The rows come from 4 hidden closed curves, with some noise, and rows from the same curve form a group. Each curve winds through 4 dimensions. The rows are also pushed far along 3 directions, which tell nothing about the answers.
In the rows, zero is written as 128.
Known rows, each followed by its group:
[ 93 108 165 104 104 118 142 107 140 146 148 120 137 191 125 132] -> J_974
[133 111 144 134 106  99 138  74 128 131 155  64 168 113 155 127] -> J_259
[160 139  82 134 117 124 144 122 128 124 113 102 134  96 137 105] -> J_880
[154 142  84 134 124 175 119 157 114 148 109 164  73 105  48 132] -> J_259
[147 147 146 101 135 124  75 177 152 150 124 162  86 152 132 141] -> J_880
[112 131  92 120 111 166 115 158 128 171  80 173  95 145  77 122] -> J_974
[ 68  89 120 143  94 141 189  72  91 121 109 107 187 145 108 110] -> J_974
[138 141 142 130 160 101 120 147 159 130 149 129 123 134 176 127] -> J_880
[106 128 101 151  92 130 164  93 112 142 108 103 162 151  83 108] -> J_974
[141 114 137 123 132 126 126 149 124 150 143 155 117 143 100 128] -> J_259
[167 141 126 130 167 133  81 183 136 137 125 174  92  96 139 139] -> J_798
[122 119 157 113 134 109 107 130 147 142 134 126 133 136 173 136] -> J_974
[111 110  98 103  59 180 123 135 112 194  91 153  87 165  18 132] -> J_798
[102 108 158 122 108  86 168  62 151 127 173  51 175 155 177 122] -> J_798
[104 115 136 120 116 133 120 137 135 179 121 151 121 173  87 129] -> J_798
[192 180  68 185 168 115 134 130 112  63 115 105 144  38 151 105] -> J_974
[ 83 100  98 131  85 158 179 102  94 141  92 137 150 155  65 108] -> J_880
[144 138 127 125 121 127 125 119 130 113 143 109 115 120 123 135] -> J_798
[ 99 104 108 113  67 147 147 110 115 185  99 125 134 172  62 116] -> J_259
[ 86  76 159  87  81 157 145 120 122 188 150 152 101 199  46 144] -> J_259
[128 123 135 123 148 111 150 130 149 124 149 121 130 136 171 120] -> J_880
[ 90  64 169  82  72 144 161  76 120 152 165  94 127 160 105 147] -> J_259
[114 133 148 135 139 111 149 112 136 112 152 111 145 152 131 128] -> J_798
[136 117  99 129  92 138 159 112 113 146 125 113 130 129  78 115] -> J_974
[173 159  60 160 129 137 123 150 119 144  95 140 118  91  84 109] -> J_974
[143 121 109  96 103 132 137 148 135 142 118 132 106 142 125 116] -> J_880
[ 78 111 108 139  93 167 159 107 101 156  99 146 134 168  39 121] -> J_259
[128 117  97 141  93 125 150  84 121 155 116  80 153 105 119 112] -> J_798
[139 120 130 115 108 131 115 125 136 158 138 118 113 133 107 134] -> J_259
[ 94 102 160 100 138 149 138 139 134 124 144 160 105 154 139 144] -> J_880
[104 116 118 136 119 121 167  98 142 153 134 107 146 149 131 113] -> J_798
[171 150 140 120 152  80 114 157 144 103 141 124 141 127 186 117] -> J_880
[ 86  89 138 109  92 127 171  85 132 154 136  97 154 166 131 123] -> J_880
[156 136 122 123 140 153 109 159 134 134 138 153  82 112  96 142] -> J_259
[140 133 159  98 125 136  74 171 144 160 134 170  80 160  97 152] -> J_798
[122  91 195 110 146  84 156  94 127  70 195  94 168 126 210 138] -> J_974

New rows. What belongs after each?
[160 130 147 116 142  80 128 118 149 104 161  84 150 106 218 124] -> J_880
[153 126 114 120 129 133 128 128 116  91 125 113 128  78 159 127] -> J_880
[133 156 106 165 156 117 114 133 125 119  97 136 153 100 151 115] -> J_974
[170 149 114 156 166 113 138 138 118  71 140 126 135  78 155 119] -> J_974
[ 96 105  89 175 115 123 199  60  97 132 113  84 202 106 126  96] -> J_798
[ 76  66 171  70  95 142 180  93 141 139 171 107 119 176 146 141] -> J_798
[163 168 107 148 140 115 122 126 143 111 138 103 121 106 126 124] -> J_798
[130 109 161 128 114  85 165  74 125  97 180  62 177 134 164 124] -> J_974
[155 148 143 118 140 116 107 138 152 110 158 115 105 124 145 142] -> J_798
[109 119 118 117 136 146 143 152 147 172 126 166  98 164 106 123] -> J_798
[173 201  92 169 173 113  94 171 145 118 107 149 111 111 122 117] -> J_974
[ 89 122 118 108  96 181 134 114 126 141 113 137  92 151  68 143] -> J_259
[175 151 104 179 169 100 112 117 112  93 124 102 171  41 178 118] -> J_798
[100 125  91 149 123 159 156 135  99 131  89 163 135 134  77 112] -> J_974
[164 190  82 202 161 112 104 122 125 127 111 112 146  84  96 117] -> J_259
[ 93 118 112 128 116 155 133 135 116 152  89 158 127 153  97 121] -> J_974
[130 132  97 156 114 145 139 117 111 162 119 137 130 131  48 121] -> J_259
[ 95  79 127  99  64 144 165  86 114 167 127  99 140 159  93 121] -> J_974
[127 155  82 146 124 167 144 153 120 145 100 169  92 151  37 116] -> J_798
[149 152 106 157 145 103 132 142 114 104 109 132 158 118 138 103] -> J_880
[153 181 104 131 148 131  96 164 153 118 112 142  91 124 129 128] -> J_974
[119 124 119 157 127 105 158 102 103 104 115 105 187 122 140 105] -> J_880
[138 122 156  92 128 106 117 165 142 126 139 152 113 171 149 126] -> J_880
[ 99  91 188  78 110 137 108 134 119 117 143 147 118 160 144 153] -> J_880
[138 142  89 143 142 145 157 135 130 119 122 130 110 105 112 118] -> J_798
[ 86 121 147 126 112 144 140  86 129 117 137 103 136 139 118 143] -> J_259
[132 149  64 175 101 127 177  73 117 129 108  69 167 106  90  96] -> J_798
[ 85  72 140  94  50 150 187  53 107 132 143  70 149 158  93 132] -> J_798
[152 171  80 172 142 107 145 111 141 125 124  90 145 102 124 107] -> J_798
[118 118 188 102 122  83 137  88 164 114 191  66 147 160 190 140] -> J_798
[140 128  82 131 126 171 144 141 111 116 100 148 100  85 105 122] -> J_880
[105 104 173 118 126 103 115 120 143 163 148 127 149 165 148 135] -> J_798
[ 85  92 159  95  97 142 123 133 138 194 131 157 111 201  88 139] -> J_798
[154 145 136 154 135 108  99 121 117 122 129 112 149 108 127 132] -> J_798
[145 174 105 128 137 141 104 161 150 128 105 146  88 135 111 130] -> J_974
[133 131 154 116 150 127  96 137 145 124 142 133 111 112 167 152] -> J_880
[124 121 106 137 142 152 150 125 117 107 119 138 122  92 133 124] -> J_880
[130 132 134 128 157 129 119 144 131  96 123 141 127 101 179 134] -> J_974
[130 151  93 172 144 119 126 121 118 124  89 122 164  96 143 109] -> J_974
